The rows of a group lie close to one hidden flat surface of 7 dimensions, which may be shifted away from zero. Surfaces can cross.
In the rows, zero is written as 128.
Some rows, each with its group after it:
[ 92 144 164 147 152 117 126 129 121 110  83 155 123 174 118 124]  (1)
[158 110 180 134 166  93 233 192  87 112  90 178 128 142  91 157]  (0)
[153 213 118  95 136 163 173 122  78 161 141 187 161 139 115 132]  (0)
[ 98 144 126 121 150 140 121 111 100 128 120 170 144 154 104 144]  (2)
[ 93 107 139 159 144 127 108 118 119 101  86 139  87 147 133 160]  (0)
[152 167 126 148 155 100 208 158  67 179 163 131 128 133 120 123]  (2)
[172 117 152  93 129 121 178 184 126 126 128 156 182 130 109 137]  (3)
[112 124 130 119 141 124 131 128 144 145 154 105 160 134 134 125]  (3)
[ 78 123 133 127 144 143  63 114 144 145 102 150 178 220 146 162]  (3)
[165 100  82 102 114 147 100 104 148 131 136 150 141 140 119 139]  (3)
[156 170  80 142 157 129 150  73 123 160 127 142 110 184 136 125]  (3)
[ 96 137 124 139 117 134  95 132 120 151 159  96 139 114 147 122]  (3)
[ 77 102 154 132 159 132 126 123 142 117  88 141 147 170 148 179]  (2)
[186 125 136 138  97  94 150 149 169 133 143  76 104  98 141  68]  (1)
[ 67  63 134 160 178  95 124 141  99 105 115 147 108 160  97 184]  (1)
[ 92 113 125 140 165 108 148 113 134 117 140 117 117 125 117 118]  (2)
[155  89 152 164  96  84  92 170 134 103  94 118  94 152 115 101]  (1)
[101 141 127 142 137 119 131 133 106 150 167 101 127 108 121 120]  (3)
[171 130 110 106  97 161  89 121 148 146 117 142 159 165 162 151]  (3)
[ 80 119 111 134 141 144 101 116 118 163 152 107 150 148 161 179]  (1)
[121 190 164 146 108 139 139 160  96 175 142  90 127 114 180 112]  (1)
[ 58 111 153 146 154 125 135  98 159  92  96 103  97 123 161 154]  (0)
[ 94 145 177 145 136 134 155 171  86 125 111 132 124 116 142 153]  (2)
[151 117  84 110 139 128 118 102 113 113 138 173 129 134  75 123]  (2)
[143 141 124 122  82 144  49 100 190 139 105 104 150 180 169  93]  (1)
[ 59 109 111 140 156 126  84  83 149 123 144 102 127 141 133 135]  (0)
[168 134 119 136 124 125 159 113 143 155 111 121 116 160 170 139]  (0)
[145 120 101 143 120 122 125 114 139 155 144  96 118 136 157 124]  (0)
[184 114 112 124  78 153  97  93 189 117  72 116 101 154 193 146]  (2)
[101 121 121 159 131 118 120 116 134 138 140  79 107 127 159 126]  (3)
[162 158 146 127 120 131 201 163 104 147 133 123 130  97 147 132]  (0)
[ 80 167 165 152 153 124 165 135  74 110 108 150  93 106 114 130]  (2)
[ 90 146 106 144 215 102 183  93 116 163 139 144 150 215 128 155]  (2)
[111 102 159 127  95 144  97 139 135  64  77 146  93  84 120 138]  (2)
[111 137 122 132 117 137  89 143  86 140 155 135 137 109 107 127]  (3)
[188 135 125 147  80 108  96 149 129 147 130 104 112 138 143  85]  (1)
[169 122 138 150  97 108 132 151 140 132 113  99  99 128 149 109]  (1)
[140 166  99 115 141 144 163 110 113 177 182 107 153 112 142 120]  (1)
[101 124 111 139 101 148  81 116 120 129 159  93  91  72 149 132]  (0)
[175  96 151 165 102  92 163 188 117 142 128  86  91 107 153 134]  (0)

New rows, each followed by its group:
[115 166 171 117 129 111 101 126 177 100 112 112 151 145 110  34]  (1)
[160 109 126 150 135  91 136 139 118 112 106 147  97 154  98 116]  (1)
[130 155 133 125 137 147 150 120  99 129 112 162 125 134 128 148]  (0)
[ 67 126 142 128 150 124 102 138 128 144 147 112 176 150 122 135]  (3)
[102 128  81 153 143 126  97  63 159 153 127  96 105 173 170 143]  (3)
[102 120 111 141 132 125 103 103 146 145 144  96 125 146 156 136]  (3)
[ 80 126 181 151  84 152  29 174  94 132  87 130 138 154 165 173]  (3)
[148 115 116 131 140 125 145 119 141 137 106 143 129 168 147 159]  (2)
[138  70  92  97 123 131 131 124 148 112 173 109 133  54 102 138]  (0)
[ 82 115 122 149 194  80 178 127 119 128 172  93 116 112 100 102]  (2)
[167 109  64 111 146 124 137  90 129 122 146 157 127 138  82 126]  (3)
[180  66  97 116 121 115 125 128 165 127 125 130 137 153 124 151]  (2)
[ 62 195 154 147 138 144 120 109 116 142 154  85 119  94 150  83]  (2)
[129  95 117 139 113 142  94 128  90  87  94 176  79 112  97 169]  (0)
[163 109 114 152 120 103 110 128 125 123  97 146  98 176 124 130]  (1)
[117  83 136 102 150 139 169 121 137  76  96 164 119  93 108 170]  (0)
[147  48  47 137 192  87 154  23 211  78  97 131  68 187 105 129]  (2)
[  6  71 170 132 191 106 115 156 141 120 131 106 189 167 128 175]  (2)
[145 200 112 169  82 154  95 123  55 171 132 129  64 114 160 127]  (3)
[163 117  90 118 153 116 158 107 110 136 124 172 130 170  95 146]  (2)
[148 134 164 158  90 127 152 146 132 107  92  97  58  73 171 116]  (2)
[108 125  86 167 129 122 109  59 179 155 136  59  82 150 201 129]  (3)
[119 133 116 111 129 152  88 104 135 133 106 163 162 187 132 164]  (2)
[104 150  76 153 159 116 127  87  70 136 169 145  86 120  75 111]  (3)
[143  93 126 127 108 140 117 155  61  81 102 196  91  79  71 171]  (0)
[111 160 141 156 149 123 174 107 105 109 105 130  70 106 130 114]  (2)
[146 118 121 106  97 149 103 137 165 153 144  99 167 123 169 136]  (3)
[ 81 111 173 131 129 127  77 172 107 121  91 156 167 179 123 169]  (3)
[172 111 137 106 105 128 176 156 196 156 165  44 158  80 186 112]  (3)
[144 157  80 112 133 148  98  67 141 137 136 148 134 167 123 116]  (2)
[179 202 133 114 110 151 185 151  67 174 148 155 142 114 135 122]  (0)
[112 145 120 111 165 122 130 132  93 140 148 176 171 160  74 127]  (3)
[137 151 158 138 118 139 182 145 109 124  98 131  97 105 168 149]  (0)
[ 82 145 125 174 148 112 108 104 102 141 120 117  86 158 146 139]  (3)
[123 112 113 120 124 120 109 129 135 121 156 116 136 101 102 107]  (2)
[171 183  60 144 124 143 126  52 115 172 142 135  89 163 153 121]  (3)
[105 142  51 104 155 137  82  68 121 155 206 138 158 130  85 105]  (3)
[ 56 112 141 132 135 115 103 159 122 158 207  58 167  80 134 115]  (1)
[ 90 175 152 108 140 170 189  86 157 117 110 113 124  89 189 150]  (0)
[126 106 117  85 138 154 168 119 137 103 142 141 139  63 113 151]  (0)
[128 158 156 132 120 134 140 143 142 168 129  95 165 157 190 135]  (3)
[ 72 113 131 123 143 127  99 123 152 150 163  81 171 139 147 128]  (3)
[159 125  96 166  86 116  60 147  67 160 146 138  91 152 104 125]  (0)
[102 144  79 171 141 121  98  66 105 137 123 124  65 160 138 136]  (3)
[143 133 119 115 118 130 110 130 119 134 145 140 133 115 110 116]  (2)
[ 80  50 113 168 132  97  70 110 161 103 121  90  85 140 132 148]  (0)
[111 158 164 115 120 146 165 180  59 123 145 149 120  40 109 137]  (0)
[ 86  94 124 141 172 101 145 100 140  82 120 127  90 114  95 119]  (2)
[168 124 139 107  69 150  77 174  99 112 137 152 135  63  95 118]  (2)
[105 107 149 105 129 125 123 153 168 148 148  88 182 134 156 130]  (3)
[105 120 169 141 147 105 196 137 163 120 121  75 109  95 167 115]  (1)
[152 134 111 115 131 154 176  72 179 119  83 126 108 147 185 159]  (0)
[104 142 145 118 149 138 168 135 120 129 129 139 138 114 122 136]  (0)
[127 228 180 133 114 146 141 115 139 140  92 126 139 156 164  76]  (1)
[151 152 100 132  90 142 115 120 116 160 168  97 111  87 153 109]  (3)
[ 54  98 121 172 166 103  91 103 120 116 127 108  90 147 120 141]  (3)
[180 143 104 136 108 134 153  86 139 112  83 144  67 132 150 124]  (2)
[127 162 102 140 102 140 116 116 113 169 176  94 117  96 153 107]  (3)
[ 89 115 100 125 147 134  64  89 141 137 123 144 151 196 127 147]  (3)
[ 94  66 155  92 136 123 121 166 196 128 170  75 211 102 135 132]  (3)
[106 162 118 130 135 150 109  83 125 110 112 145 104 128 128 114]  (2)
[131 127 175 131  79 162 106 151 111  76  57 162  76  79 140 149]  (2)
[114 166 129 137 117 133 117 127 125 168 154  90 142 129 167 120]  (3)
[ 17 118 129 174 139 107  86 130 117 152 216  22 106  48 141  98]  (3)
[123 173 101 125 157 128 146  90 146 173 163 105 157 166 157 115]  (3)
[135 102 129 128 150 105 154 148 107 122 124 156 129 143  90 147]  (0)
[156  67 113 150 147  73 128 170 102 128 132 158 127 179  73 141]  (0)
[187 144 123 125 154  93 190 111 143  95 103 170 105 153  72  62]  (1)
